There are 11 hidden switches. A switch that is on adds its own fixed numbers to the row, and there is some noise. The rows also spread widely along 15 directions, which tell nothing about the answers.
In the rows, zero is written as 128.
Known rows, each followed by its switches (1 for on, 0 for off):
[102 150  82 143 134 169 147 120 141 110  98  93 148 111 148 143 141 151
  78 122 131  40 173 138 153  83 141 116  83 121]  0 1 0 0 1 0 1 0 1 1 0
[ 91  89 103 140 130 113 157 116 127 150  80 125 174 112 117 114  97  92
 156 153 121 116 144 138 114 138 108 147 129 109]  1 0 1 0 0 0 0 0 1 0 0
[145 191 113 162 134 122  80 121 169 115  86 130 111 155 121  86 127 110
  86 170 175 110 202 156  94 137 102 159 130 151]  1 1 1 1 0 0 0 0 0 0 0
[105 121 107 113 161 132 157 115 116 150 121 131 118 103 132 181 131 195
 145 108  97  93 163  99 129 138 102 115 177 129]  0 1 1 1 0 0 1 0 0 1 0
[111 126  82 129 146 130 188 144 114 177 125  69 156  76 153 125 150 173
 122 106 137  89 147 117 144 132 133 156 148 105]  0 0 0 0 0 0 1 0 0 1 0
[148 139 125 125  80 114  82 105 135 100 124 111 146 119 155 107 138 148
 142 112 102 148 192 166 121 135  99 102 127 140]  1 0 1 1 0 1 1 0 1 0 1
[ 97  80 134  77 126 149 129 135 156  98 105  84 122 119 105 117 105 141
 124 103 132 136 129 175 202 156 123  76 157  79]  1 1 1 1 0 1 0 1 1 0 1
[158 145 164 133  88  96 143 154 163  61 232  86 138  73 112  82 199  86
 102 135  93 132 198 127 166 113  92  91 154 140]  1 1 1 0 0 0 0 1 1 1 0
[ 94  79 126 107 136 126  99  91 113 119 110 121  96 166 121 141 108 156
 126 128 116 110 133 115 139 183 122  72 150 151]  1 0 0 0 0 1 1 1 0 0 0
[117 121 109 146 195 133 112 134 172 148 123 132  66 130 151 131 152 158
 142 137 183  64  90 160 138 102 106 177 134 119]  0 0 0 0 0 1 1 0 1 0 0
[ 85 143 109 146 137 130 140 127 108  88  64 101 141 113 129  69 131 120
  91 164 144  93 169 139 145  95 138 121  89 111]  1 0 0 0 0 0 1 0 1 0 1
[112 118 123 129 125 134  72 116 127 113 110 110 100 152 175 136 119 173
 101 110 129  90 137 143 129 119 138  84 104 130]  0 1 0 0 0 0 1 1 0 0 0
[160 130  95 132  71 143 121 110 146 127 162  67 167 124 156 130 149 128
  99  99 103  99 172 134 146 156 126  85 106 154]  0 0 1 0 0 0 0 0 1 1 0
[126 143 129 109 131 126 103 158 112  99 143 128 113 125 106 105 200 153
 148  54 119 124 164 138 118 105  91 170 126  98]  1 1 0 0 0 1 1 1 0 0 1
[117 128 117 113 103 138 154 179 121 152 151 138 157  92 154 127 197  87
 140 109  88 117 177  87 116 146 105 152 103 124]  1 1 0 1 0 0 1 0 1 0 0
[142 112  91 136 146  72 105 147 224 172 156 135 125  95 111 144 120  79
 155 155 149 131 105 110 145 143 118  79 154 110]  1 0 0 1 0 0 0 1 1 0 1
[ 88 110 143 125 127  85 165 153 125 128 192  80 123  76 169 124 147 138
  94 133  92  73 174  94 145 128 119  74 179 118]  0 0 0 1 0 0 1 0 1 1 1
[129 126 110 114 133 105  97 160 189 120 154  99 110  94 118 101 129 115
 103 153 153 157 136 104 184 168 144  55 151 112]  1 1 0 0 1 1 0 0 1 0 0
[131 104 184  76  96 165 123 181 160  89 162 151  82 124 154  82 187  48
 116 163 101 198 138 128 169 158 107  99 100 127]  0 1 0 0 0 0 0 1 1 1 0
[144 117 136 115  65 131 154  97  99 104 144 109 151 136 112 166 128  96
 122 110  73 136 181 149 152 120  88 105 116 134]  0 0 0 0 1 0 0 0 0 1 1
[130 133 132 113 106 164 141 132 106 119 124  92 138 122 160 118 144 156
 110 102 114 123 166 145 137 127 116 128 119 121]  0 0 1 0 0 0 0 0 0 0 0
[109 116 142 162 110  88 161 166 106 111 147 109 131  89 146  85 176  65
 123 160 124 101 142 140 145  86  99 173  92 117]  0 1 0 0 0 0 1 0 1 0 0
[113 141 138 138 164 132 124 155 172 130 168 133  85 143 132 139 152 104
  76 145 144  50 170 106 126 134 110 128 155 131]  1 1 1 0 1 0 0 0 0 0 0
[108  77 111 151 114  79 157  84 118 134 122 106 139 119 133 127 123  82
 126 180 101  78 152 114 145 160 111  88 127 172]  1 0 1 0 0 0 1 1 1 0 1
[ 70 129 106 130 138  94 102 137 107 125  89 111 109 143  95 141  72 136
  86 105 152  95 180 121 128 149 132 118 162  85]  1 1 0 0 1 1 1 0 1 0 0
[144 104 111 144 148 101 141  89 170 140 133  87 167 102 123 109 114 150
 158 142 126 121 144 164 121 137  94 124 173 130]  0 1 1 0 0 0 0 0 0 0 1
[ 96  78 154 105 136 162 125 163 180 162 138 178 109 146 157 181 118  73
 135 123 109  85 123 140 118 110 107 121 125  86]  1 0 1 0 0 0 0 1 0 0 0
[124  78 153  86 100 125 146 141 149 114 147  74 144 122 103 108 104 105
 123 103 113 162 140 172 180 171 110  93 174  80]  1 1 1 0 0 0 0 0 0 1 1
[109 122  89 110 119 107 137 121  73 122 125 109 125 144  99 121 184 128
 118  85 100  87 189  60 119 206 102 126 128 166]  1 1 1 1 1 0 0 1 1 0 1
[102  96 165 116 147 142 133 114 113  74 121 131  76 150 128 101 160 129
 129 163 115 105 129 149 151 145  89 129 131 157]  0 1 1 1 0 0 1 0 1 0 0
[124 137  87 165 101  94 135 139 141 153 106  85 147  79 149 157  88 107
  85 151 149  93 154 137 188 101 150  87 107 101]  1 1 0 0 0 0 1 0 1 0 0

New rows. What belongs after each?
[144 127  98 111 101 126 106 132 130 135 118 121 121 133 118 139 144 135
 139 100 123 144 136 123 154 166 119 105 119 130]  1 0 1 1 0 0 1 0 0 1 0
[161 143 107 147  63 136 125  99 138 116 123 127 143 123 136 196 122 104
 104 130  93 102 186 153 174  96 112  85  80 147]  1 1 1 0 1 0 1 0 0 1 0
[ 78  76 136  95 110 126 163 111  79 178  74 150 108 142 150 199  72 104
 131 139  92 121 158 112 139 172 104 101 148 121]  1 0 0 1 0 0 0 1 0 0 1
[147  98  57 147  93 111 106  67 141 144  99  37 160 149 128 117  95 146
 111 121 156  92 120 165 169 194 145  87 114 156]  1 0 0 0 0 0 1 0 1 1 0
[131 121 113 104 139 156 120 141 167  90 172  88 120  89 153  98 190 181
 126 117 120 120 120 132 182 109 136  75 119 124]  0 0 0 0 1 1 1 0 0 1 0
[141 133 132 156 126  94 113  93 167  81 126 103 150 102 124  63 130 111
 122 202 124 138 162 146 136 112 110  72 133 155]  1 0 1 0 0 0 0 0 0 0 1
[118 142 162 133 153 109  98 151 200 119 170 137  88 105 163 127 119 133
  94 160 129 111 176 130 115 104 113  82 183 114]  0 1 1 0 0 0 0 1 0 1 0
[136 112  95 126 100 132 125 114 148 112 123  82 188 139  87 106 133 109
 128  87 120 114 157 152 123 152 114 127 117 120]  0 1 1 0 0 0 0 1 1 0 0
[121 121 118 140 103  98 124 127 158 144  97 153 153  94 116 179  63  92
 145 138 108 155 164 145 132  90 109 100 136  83]  0 1 1 0 0 0 0 1 1 0 0
[101 117  77 142 104 117 136 133 139 165 101 106 158 111 152 137 115  97
  97 131 133  80 180 110 125 144 140 117 108 126]  0 0 1 0 1 1 0 1 1 0 0
[136 111 131 129 126 109 130 121 129 115 131 122  88 106 146 108 154 125
 144 153 132 138 132 139 166 137  98 126 134 147]  1 0 1 0 0 0 0 1 1 1 0
[129 170  92 164 107 135 107 183 234 171 126 125 184 106 146 144  94  57
  84 123 158  86 173 169  99  48 141 138  98  47]  0 0 0 0 0 0 0 0 0 1 0
[ 93  98 121 123 154 142 132 163 172 172 117 113  83 113 210 126 120 132
  94 164 153  80 108 124 163 141 147  94 132 114]  0 0 1 1 0 0 0 0 0 1 0
[116  82 142 138 101  91 138 104  91 106 123 130 122  89 177 108 161 128
 164 165  85 133 158 131 146 118  88 116 114 168]  1 1 1 0 1 1 0 1 0 0 0
[ 86 105 112 141 104 129 159 118 130 145  94  75 149 112 178 150  78 111
  58 164 116  59 172 142 167 118 155  65 110 113]  0 1 0 0 0 0 1 0 0 1 1
[139 110 124 103  91 133 132 137 119  90 105  99 132 121  97 103 138 109
 145 104 133 179 124 189 195 133 106 146 105  90]  1 1 0 0 1 0 1 0 1 1 0
[126  52 129 123 126  96 141 103 199  95 188 111 149 110  89  99 161  61
 147 193  94 117 116 108 169 178 105  45 145 177]  1 1 1 0 1 1 0 1 0 0 0
[151 145  92 126  66 181 144 104 112 121 116  94 161 139 128 190 126 133
  98  70  97  92 180 156 165 110 117 113  79 127]  0 0 1 0 0 0 0 0 1 1 0
[110 118 103 135 138 173 132 106 167 124  87 118 108 129 203  93 157 113
  94 199 148  68 151 143 143 136 131 118  79 173]  1 0 0 0 1 0 0 1 1 1 0
[ 98 105 100 156 119  93 144 131 146 162 111 105 153  92 181 110 125  97
 118 170 129  68 170 131 127 124 120 121 123 134]  1 0 1 1 1 1 0 0 0 0 1
[131 117 135 156  82  62 127  55  36  85 118  82  96 143 120 171  95 162
 105 111 103  87 185 161 177 129  87 105 144 162]  1 1 1 0 1 0 1 0 1 0 1
[134  93  91 144 126 110 160  96 165 150 129  94 168  85 151 118 143 106
 149 167 117 100 125 137 148 129 118 102 113 148]  0 0 0 0 0 0 1 1 1 0 1
[150 133  86 140  97 153 133 128 127 151 114 117 125 136 158 160 170 105
 125  96 129  84 132 154 153 106 114 161  52 128]  0 0 0 0 0 0 1 0 1 1 1
[104 125 164 116 171 149 161 163 138 142 139 145  93 104 153 144 148 142
 134 127 132  98 150 159 133  90  86 182 167  84]  1 1 0 0 0 0 1 0 0 0 0
[ 93 104 117 115 156 150 134 127 168 144 116 130 136 121 183  84 166 130
 137 163 124  86 161 122  83 154 108 140 141 150]  1 0 0 1 1 0 0 1 0 1 0
[ 79  71 119 122 106 144 155 113 142 103  88  82 166  89 160 144  86 143
 118 148 101  89 115 173 199  73 145  40  95  97]  0 1 0 1 0 0 0 1 0 1 0
[113  84 138 112 146 128 136  89 186 125 136 136 125 146  96 153  91 104
 134 165 113 114 140 141 125 162  93  79 185 142]  0 0 1 1 1 0 0 1 0 0 0
[155 132 126 133 102 108 125 118 118 109 124 152 138  87 161 107 180 118
 179 143  88 165 177 139 124 112  78 151 101 148]  1 1 1 0 1 0 1 0 1 0 1
[ 83  90 126  93 135 135 136 111 118  89 126 131 124 154  84 106 160 102
 132 133  95 119 161 101 118 174 103 105 133 144]  0 0 0 0 1 1 1 1 1 0 1
[127 122  92 147  66  85 136  81 125 112 117  87 164 110 103 140  98  88
  95 149  98 113 208 116 157 156 122  52 128 158]  1 0 1 0 0 1 0 1 1 1 1
[ 88  94 118 125 148 112 118 169 173 150 140 148 111 141 117 127 124  63
 122 137 133  96 123  98 118 157 122 118 135 101]  1 0 1 0 0 0 0 0 1 1 0
[111  92 127 108 164 105 150 118 146 149 128 140 112 114 111 141 129 138
 176 138 132 130 127 138 128 150  84 149 194 119]  1 0 0 1 1 0 1 1 0 0 0
[157 108  90 133  58  97 105 117 165 137 142  69 179  82 169 105 137 116
 142 128 110 150 155 154 155 155 126  78 106 146]  0 1 0 1 0 1 0 1 1 1 0
[132 113 114 125 131 149 148 137 151 176 111 122  94  97 214 150 138 132
 114 161 127 106 135 131 172 132 128 110 107 135]  0 1 1 0 0 0 0 0 0 1 1
[140 114 101 132 142 155 126  96 201  99 134 134 156 137  89 128 157  87
 141 155 122  91 138 148 135 124  97 113 103 151]  1 1 0 0 1 0 0 1 1 0 0
[127 117 130 134  80 123 143 153 105  94 147  74 143  92 144 101 178 111
 126 106 119 104 147 169 186  97 101 142  86 116]  1 1 0 1 0 1 0 0 1 0 0
[104 118 154 145  57 102 156 138  89  90 158  83 146 122 145  97 153  52
  68 159  92  82 207 124 150 146 111 102 107 157]  1 0 1 1 0 0 1 0 1 0 0
[129 117 116 138  86 144 161 138 180 161 138 116 169  94 171 157 107  64
  99 162 100 107 178 140 142 121 124  94 115 118]  0 0 1 0 0 0 0 0 1 1 0
[ 91  92 106  87 131 198 144 135 171 129  99 119 189 107 170 118 140 138
 139 125  78 118 143 127 123 120 139  74  90  99]  0 1 0 0 0 0 0 0 0 1 1
[140  99 109 168 117  76 121  91 193 125 161  77 183  83 146 134 105 133
 143 132 107  76 149 171 131  83 106  79 147 119]  0 1 1 0 0 0 0 1 1 0 1
[ 71  77 106 120 133 118 146  76 129 133  78  94 171 162  77 137  43 128
 110 127 114  94 169 139  96 176 122  92 187 113]  0 0 1 0 0 0 0 1 0 1 0
[119 116 118 136 149  84 137 127 159 111 127 119 133 105  83  81 125 103
 140 169 145 149 139 128 139 138 105 122 165 118]  1 0 1 0 1 0 0 0 0 1 0
[115 108 145 150 139  40 147 138 106 147 160 143  73 106 136 132 141  90
 146 164 124 116 145 103 128 141  71 151 174 141]  0 0 1 1 1 0 0 0 1 0 1
[ 94 108 129 104 136 106 106 134 137 113 136  78  85 136 135 115 109 156
  69 129 139  98 160 117 171 189 142  53 175 126]  0 1 1 1 1 1 1 0 0 0 1
[116  68 122 108 128 147 133 152 177 131 143  90 141 122 144  89 167  97
 143 114 143  93  87 178 168 122 119 131 101  94]  1 0 0 0 0 1 0 1 0 0 1
[116  66 169 102 103 189 129 105 150  99 134  57 120 132 236  76 134 142
  77 190 113 101 127 181 186 172 146  48 106 165]  0 1 0 0 0 0 1 0 0 0 0
[ 86 119  76 130 145 133 101  99 161 121  55 143 211 106 123 108  97 159
 163 127  97 121 189 122  65 120 129  96 130 110]  1 1 1 0 0 0 1 1 1 0 0
